The first 7 rows are patterns. Each new row is the sum of 2 different patterns, raised or lowered, with some noise. Before adding, each is slid sideways (what falls off one end comes back at the other) and multiplied by a number that may be negative. Names go in the order of the patterns.
Some rows, each with the names of its patterns after it:
-4, 8, -4, 3, 8, -3, -2, -4, 12, -2, -2, -1, 4, 12, -1, 11, 10, 7, -4, -2, 9, -5, 5, -3, 9, -12, -6, 1, 7, 12, 8, 3, 12, 8	nak
-6, -8, 0, -10, 4, -11, -12, 9, -7, -11, 12, 3, 7, -4, 13, 11, 11, 11, 10, -12, 1, 0, -12, -6, 5, 12, -8, -1, -10, -11, 12, -11, 2, -4	bod
2, -11, 11, 7, 0, 2, 6, 12, -2, 9, -11, -2, -12, 10, 4, -6, 10, -1, 5, -5, -6, -2, -5, 1, 12, 3, 9, -5, -12, -12, 2, 8, -5, -9	Bilub
-12, -1, -1, 2, 1, 3, -2, 8, 6, -9, 5, 4, 1, -7, -11, -9, -3, -7, -4, -4, -8, -2, -8, -11, -6, 4, -7, 1, -6, 11, -12, -12, 11, -8	moden
-12, -1, 2, 5, 0, -10, -9, 6, 7, -2, -2, 0, 10, 9, 9, -4, 9, -8, -1, 8, 5, -9, 11, -9, -5, 1, 1, -11, -8, 11, 8, 1, -10, 7	roz
8, 4, -12, -4, -8, 7, -3, 1, -11, 1, 9, 9, 12, 5, 9, 0, -2, -3, 1, -11, 10, -4, -8, 7, -2, -9, 0, 1, -5, -6, 12, 2, -2, -4	migen
-11, 5, 2, 9, -3, 11, -11, -5, -2, 2, -9, -5, 3, -1, 10, -4, -12, 1, 3, 12, 8, 9, 5, 7, -3, -1, 3, 4, -8, -8, 12, 11, -8, 4	Mem

New rows, each followed by the names of its patterns:
6, 5, 3, 1, -6, 5, 3, 4, 10, 3, 1, 3, 3, 4, -1, 10, -8, -2, 7, 21, 0, 6, -11, -1, -1, 9, -8, 6, -4, -6, 4, 2, -10, 1	nak Mem
2, -13, 0, 10, 5, -3, 3, -9, -16, 3, -18, -1, -9, -9, -11, -6, -11, -3, -20, -17, 13, -13, -10, 6, 13, -3, -14, 22, 3, 0, 11, 9, -10, 2	bod moden
-12, -9, 8, 0, -5, 1, 0, 12, 11, -2, -6, 16, 7, 6, 5, 6, -2, 1, -13, 5, 6, 0, 0, 8, 2, 0, -2, -12, 2, 16, -2, 3, -9, 7	moden Mem
4, 1, 0, 8, -3, -2, 4, 4, 6, -5, -8, 2, 1, -1, -4, 2, 9, 8, 7, 4, 3, -2, 4, 4, 6, 0, 9, -5, 1, 4, -3, -6, -3, 10	roz migen
-2, -8, -6, -10, -1, -1, -5, -4, -6, 0, -12, -6, -12, -6, -5, -10, -19, -9, 6, 4, -1, 3, 0, -2, -12, 1, 0, -13, -2, -15, -16, 0, -14, -16	nak migen
-15, -20, -4, -3, -6, -26, -13, 0, -26, -5, -23, -6, -22, -8, -32, -2, 2, -2, -2, 1, 2, -14, -13, -23, -7, -12, -3, -18, -30, -11, -22, -25, -18, -8	migen Mem
-27, 3, -4, -18, -8, -8, -24, 1, 0, -11, -11, 7, 4, -10, -3, -9, -6, -28, -2, -11, -6, -1, -8, -12, -11, -4, -1, -2, -2, 11, -5, -1, -13, -16	Bilub migen
-13, 2, 4, 2, -8, -9, 13, 10, 7, -9, -4, -5, 6, -3, -12, -7, -11, -6, -12, 4, 6, -3, -7, 15, -12, 10, 5, -8, -2, 10, -6, 4, 8, 6	migen Mem
-9, 7, 13, 5, -6, -5, -2, -3, -3, -10, 6, -3, -5, -5, 11, 11, -11, -3, 6, 2, 6, 6, 5, -5, 2, -12, 6, 6, -3, -3, 11, 3, 3, 1	nak Mem
5, 5, 9, 7, 9, 2, 12, -1, 5, 8, 2, 8, 20, 18, 3, 1, 3, 14, 12, 13, -3, -5, 1, -1, -1, -5, 9, 1, 13, 5, 20, 5, -3, 4	Bilub Mem
2, 11, 9, 13, -7, 6, 4, -2, 8, 7, 1, 24, 4, 2, 10, 8, -3, 3, 16, 18, 15, 0, 5, -1, 2, 11, -3, 14, 6, -15, 17, 20, 3, 2	moden roz
2, 9, 2, -9, -4, -11, -3, 8, 2, -7, -8, -9, -13, -3, -4, 7, -6, -1, -2, 10, 7, -19, -10, 2, -9, 7, -1, 1, -14, 7, -13, 13, 0, 10	nak Mem
12, 0, -1, 10, -3, 13, 9, 3, 11, 8, 21, 5, 11, -6, 8, -10, 20, 13, 1, 15, 10, 15, -2, -3, 4, 6, 5, 23, 10, 15, 0, -5, -1, 13	Bilub roz
9, 9, 5, 7, 5, 17, 9, 15, -6, -3, 10, -2, 4, -6, 11, -11, 6, 5, 15, 6, 7, 8, 7, 10, -3, 12, 3, 7, 12, 1, -6, -1, 7, 5	nak Bilub
-2, 4, 12, 1, 2, -13, 6, -4, 12, -2, 1, 3, 0, 7, 0, -3, -6, -9, 6, 16, 3, 8, -3, -2, -3, 9, 6, 3, -11, 2, -2, 15, 2, 9	Bilub roz
7, 13, -6, 6, 2, 15, 5, 14, 3, 24, -4, 5, 25, -4, 2, 13, 1, 9, 6, 13, 0, 9, 8, -5, 7, 19, 10, 3, 6, 5, 3, -4, 9, 6	bod moden
-3, -9, -9, -18, -7, -8, -19, -10, -9, -2, -17, -4, -11, -15, -6, -20, -12, -12, -18, -17, -8, -18, -6, -17, -18, -4, -11, -13, -9, -7, -5, -11, -5, -9	nak bod
-6, -18, -1, -7, -13, -10, -7, -9, -14, -7, -16, -10, 2, -12, -11, -22, -11, -14, -14, -17, -11, -12, -13, -17, -6, -1, -22, -16, -4, -15, 1, -12, -9, -21	nak Mem
-1, 1, 3, -3, 2, 14, -5, 3, 3, -17, -8, -9, -5, -15, -8, -15, -8, -11, 3, 0, -1, 10, -4, -4, -10, 5, -2, -1, 8, -18, 2, -7, 4, 4	nak bod
10, 6, 19, 5, 5, 19, 14, -5, 18, -6, 3, 11, 2, -6, -5, 21, 8, 3, -5, 11, 6, 2, 15, 15, 10, -6, -4, 15, 4, 7, 0, 11, 0, 5	nak roz
-9, -23, -2, -14, -7, -10, -11, -3, -3, -18, -4, -10, 1, -15, 4, -1, -20, -20, -8, -3, -10, -3, -13, -3, -15, -13, 10, 4, -8, -15, 3, 3, 2, -9	bod roz
2, -3, -1, 2, -1, 8, -7, -5, 1, 2, -2, -4, -9, -3, 6, -11, 6, 3, -12, -6, 1, -8, -2, -3, -7, -7, 1, 7, -8, -7, 2, 7, -8, 1	bod roz
17, 9, 7, -1, -6, 11, -5, 6, 1, 5, 3, 6, -2, 14, 4, -7, 7, 7, -2, 22, 7, 11, 0, 18, 9, 21, 18, 15, -2, 13, 11, -3, 4, 5	bod Mem
12, 0, -3, 12, 11, 6, -1, 3, 7, 5, -1, -5, -1, -1, 3, -4, 10, 9, 3, 6, 10, -4, 11, 8, -5, 2, 18, 2, 0, 6, 9, -1, 0, 11	nak migen
14, 7, 15, 21, 21, 3, 26, 20, 11, 17, 7, 17, 22, 7, 4, 7, 16, 8, 12, 7, 14, 11, 4, 24, 9, 8, 5, 24, 8, 22, 21, 13, 5, 21	Bilub roz
-6, -6, -5, -10, -19, -7, -8, -9, -10, -21, -16, -9, -8, -13, -18, -6, -14, -6, -7, -6, -17, -11, -10, -19, -12, -11, -10, -10, -11, -7, -8, -20, -9, -14	nak Bilub
-3, 0, 1, -4, 0, -16, -2, -5, -8, -20, -4, 7, -20, -5, -2, -7, -1, -12, -3, -5, -3, -18, -16, 3, -17, -9, -13, 1, -11, -7, -7, -1, 1, -1	nak moden
-21, -10, -18, -7, -13, -14, -29, -24, -18, -12, -17, -24, -8, -10, -15, -13, -15, -15, -26, -20, -1, -20, -7, -25, -20, -38, -21, -12, -17, -15, -10, -25, 0, -6	nak Bilub
5, 6, 4, 9, 7, -1, 11, 11, 0, -8, 8, 16, -8, 7, -9, 11, -6, 4, -1, 13, 1, 3, 2, 11, 1, -5, 8, -2, 11, 4, -9, 0, 1, 18	nak Mem
-15, -3, -5, -17, -17, -4, -14, 0, -15, -14, -10, -9, -19, 3, -4, -4, -11, 2, -1, -5, -3, -10, -11, -1, -8, -15, -17, -10, -8, -14, -12, -10, -12, -4	bod Mem
-7, -3, -1, -2, -9, -4, -6, 3, 0, -12, -2, 4, -9, -4, -11, 0, -16, -12, -9, -10, -14, 5, -10, -8, 1, -2, -13, -16, 2, -2, 0, -3, -10, -4	bod roz
-8, -8, -13, -5, -9, -9, -3, -2, -7, -5, -11, -13, -6, 2, -6, -16, -9, -13, 3, -6, -2, -5, -5, -3, -8, 2, -8, -10, -16, -1, -4, -10, -6, -11	Bilub roz
4, 7, 14, 4, 14, 2, -5, 6, 11, -6, 2, 13, 5, 13, 5, -2, 0, 6, 16, 14, 9, 8, 17, 5, 8, 4, 10, -3, 4, 15, 10, -6, 2, -7	migen Mem
-15, -7, -6, -6, -16, -4, -6, -2, -6, 1, 0, -7, -11, -14, -10, -13, -8, -12, -9, -7, -6, -13, -11, -5, -9, -8, -7, -5, -7, -8, -5, -11, -12, -14	nak migen
13, 10, 5, 14, 15, 14, -1, 13, 9, 12, 1, 7, 15, -3, 6, 10, 11, 10, 1, 11, 4, 11, -1, 13, 16, 6, 2, 0, 7, 12, 5, 5, 14, 6	nak moden
-27, -1, -7, -15, -25, -5, -29, -7, -19, -18, -2, -24, -28, 6, -2, -5, -16, 1, 7, 8, 8, -4, -15, -15, -11, -16, -13, -12, 10, -24, -14, -19, -20, -6	bod roz
-8, -14, -14, -7, -10, 16, 12, -3, -12, 8, 9, -8, 6, -21, -5, 7, -5, -10, -24, -9, -19, 0, -8, 9, -10, -9, -3, -3, 6, -19, -10, 9, -5, 12	Bilub Mem
-11, 3, -8, 3, -1, 3, -13, -6, -3, -10, -12, -8, -1, -11, 0, -1, -11, 0, -7, 5, 0, 7, -1, -6, -12, -12, -7, -8, -11, -9, 6, 2, -4, -8	migen Mem
-5, -14, -14, -7, -29, -9, -8, -15, -22, -14, -16, -6, -15, -3, -20, -12, 5, -22, -13, 5, -4, -8, -22, -6, -2, -5, -2, -3, -25, -10, -15, -29, -19, 0	bod moden
-6, 9, -2, 1, 1, 11, 9, -10, -9, 12, 4, 10, -1, 1, 2, 10, 1, 8, 11, 1, 1, 14, 10, -3, 10, -8, 4, 12, 4, -4, -8, 4, 1, 0	roz Mem
8, 1, 12, -10, -1, 8, 6, 7, -9, -19, -10, -3, -2, 21, 15, -9, -12, 15, -1, 8, 17, -10, -6, 12, 7, -15, -18, 2, 3, 6, 15, 14, -10, -7	Bilub roz
-25, -8, -10, -18, -23, -14, -32, -19, -8, -15, -12, -25, -12, -18, -17, -6, -22, -23, -6, -6, -4, -15, -4, -21, -8, -1, -16, -16, 0, -20, -22, -21, -19, -24	moden roz
2, -3, 8, 0, 10, 4, 2, 9, 11, 11, -3, 2, 3, 13, 1, 7, 1, -1, 0, 1, 9, 10, 3, 1, 10, 2, 6, 2, -3, 1, 10, 1, 8, 7	roz migen
1, -11, 13, 12, 4, -8, -5, 15, 0, 10, -9, 14, -20, -9, 5, 8, 2, 15, -7, 5, 6, -5, -4, -13, 10, 12, -4, -13, 0, -1, -5, -3, 1, 1	nak roz
-13, -4, -12, -13, -7, -11, -12, -20, -25, -25, -22, -14, -15, -5, -13, -20, -8, 2, -29, -14, -1, -15, -3, -8, -7, -26, -14, -21, 4, -11, -1, -12, -6, -11	roz Mem
-8, -10, -8, 11, -7, 0, -6, 11, -4, -11, 16, -1, -6, -4, -3, 7, -2, 5, -3, 12, -1, -11, 4, 7, 7, -1, -8, -1, 2, -8, 1, -6, -5, 2	nak moden
-10, -14, -3, -2, -2, 5, -11, -10, 3, 2, -15, -18, 4, -10, 13, -5, 4, -15, -3, -7, -1, 2, -5, -2, 7, 3, -1, -3, -17, -2, 0, 0, 3, -3	Bilub Mem
-8, 4, 5, -14, -4, -10, 0, -17, -7, -8, -17, -8, 7, -5, -5, 2, -1, -9, -12, -3, -7, 5, 0, -15, 2, -3, 1, 2, 1, -3, 3, -6, 5, 4	bod moden
-6, 5, 1, -1, 0, -5, -6, -8, -5, -2, -2, -2, 0, 4, 1, -2, -4, 5, 8, -1, -9, -11, -10, -4, -11, -5, 2, -3, 1, 3, -10, 3, 4, -2	nak migen
3, 13, 5, 0, -1, 3, -3, 15, 3, -6, 13, -2, -6, 6, 6, -6, 3, 9, 2, 1, 0, 5, 3, -3, 3, -3, 5, 3, -2, -7, 4, 13, 10, 9	roz migen
17, 24, 14, 23, 14, 27, 12, 14, 13, 24, 23, 25, 10, 31, 28, 5, 25, 19, 18, 21, 12, 13, 10, 25, 9, 10, 19, 15, 22, 13, 27, 29, 25, 14	nak moden
7, -4, 16, 19, 7, 21, 22, 11, 11, 7, 15, 10, 33, 25, 4, 19, 21, 21, 8, 17, 8, 29, 10, 24, 14, 8, 28, 32, 16, 17, 19, 17, 4, 4	bod migen
0, -4, 7, 11, 4, 9, 4, 6, 11, 12, 9, 14, 5, 7, 14, 7, 0, 13, 2, -2, 2, 12, 4, -3, 13, 6, 9, 0, 14, -3, 10, 3, 6, 4	roz Mem
8, -9, 6, 2, 13, -4, 17, -12, -7, 6, 3, -10, 4, 8, 6, 12, 6, -3, 10, 12, 20, 6, 13, 9, 5, -2, 5, 12, 4, -5, -9, 11, 21, -10	bod Mem
8, 6, 4, 6, 4, -1, 6, 3, 1, 0, -2, 0, 3, 16, 4, 2, 3, 2, 11, 1, 13, 4, 2, 4, 5, 4, -3, -2, 0, 10, -5, -7, 7, 0	nak Mem
5, -16, -12, -6, -9, -10, -17, -7, -14, 7, -5, 7, -15, -3, -3, -17, 1, -13, -4, 0, -3, 2, -4, -14, -7, -9, 3, 3, 9, -5, -11, -3, -1, -9	Bilub moden
1, -1, 0, -2, -5, 2, 0, -4, -6, -6, -4, 1, 11, 0, -2, -1, -4, 5, -3, 8, -2, -4, 1, 2, -3, -6, -8, -3, 5, -7, -11, 4, -6, 2	nak Mem
28, 5, 8, 9, 10, 1, 6, 10, 10, 18, -2, 11, 1, 15, 21, 21, 12, 10, 7, 18, 21, 12, 15, 19, 22, 12, 22, 7, 21, -5, 20, 26, 3, 12	moden roz
7, 5, 8, 0, -4, -5, 3, -3, 6, -2, -4, 8, 3, -1, -1, 4, -5, -3, 10, 4, -3, 3, 2, 1, -5, -1, -8, 2, 3, 5, -4, -3, 8, 1	roz migen
5, -8, 5, -12, 4, 2, -3, -1, 15, 5, 4, -4, -17, -7, 10, 5, -6, -15, -5, -16, 4, 0, 2, 2, 1, 4, 4, 12, -18, -10, -3, 4, 10, -8	Bilub Mem
9, 15, 6, 7, -7, 10, -4, 18, 3, 1, 12, 10, 9, -5, -6, -5, -3, 0, 15, 8, 14, 0, 2, -12, 9, 17, -4, -1, 12, -4, 13, 14, 9, -1	Bilub migen
4, -9, -17, -26, 0, -11, 0, -4, -23, 4, -8, -2, -3, 1, -11, -2, -16, 1, -4, -15, -5, -3, -20, -15, -22, -7, -22, -24, -24, -17, -20, 0, -13, -8	bod migen
-10, -1, 2, -4, -8, -15, -4, -13, -6, -8, 5, -3, -17, -3, -6, 4, -14, 5, 4, -8, -4, -10, -10, -4, -11, -5, 0, -6, -4, -7, -15, 5, 2, -1	nak Bilub
-20, -21, -18, -11, -8, -16, -8, -3, -13, -23, -14, -11, -24, -11, -18, -7, -25, -19, -16, -7, -3, -11, -12, -4, -8, -21, -13, -22, -13, -11, -19, -19, -21, -6	nak moden
-11, 3, -4, -10, -6, 1, -10, 7, 1, -10, -3, 0, 2, -22, -5, -1, -7, -7, 9, -6, -8, -11, -7, -2, 1, -16, -16, -1, -8, -9, -15, -9, -6, 2	moden roz
0, -5, -6, -12, 2, -3, -2, 11, -4, -13, 1, 4, -7, -1, 3, -3, -3, -5, 3, -4, -10, -9, -2, 6, 3, -5, -12, 2, 1, 7, 6, 5, 9, -1	Bilub migen
11, 9, 7, -9, 11, -11, 6, 11, 13, -13, 10, -4, -9, 3, -1, -6, -3, 13, 12, 2, -15, 6, -15, 3, 10, 13, 0, -12, -5, 12, 6, 6, -7, -3	Bilub roz
8, 4, -2, 5, -5, -3, -2, -1, -3, -15, -2, -1, -3, 0, -5, -9, 4, 4, 0, -8, 10, -6, -4, 1, 5, -5, -3, -10, -10, 2, -3, -8, -14, 4	roz migen
-3, -1, -14, -4, 1, -9, -7, -11, -9, -14, -9, -11, -3, -1, -10, -7, -10, -2, -11, 1, -3, -1, -9, -12, -15, -6, -16, -7, -3, -15, -6, -14, -14, -7	nak migen
8, 10, 2, 8, 1, -4, 5, 17, 9, 0, 5, 0, 5, -1, 13, 14, 8, 2, -3, 7, 10, -7, -4, 15, 1, 17, 3, 1, 6, 12, 5, 6, 13, 11	nak Mem
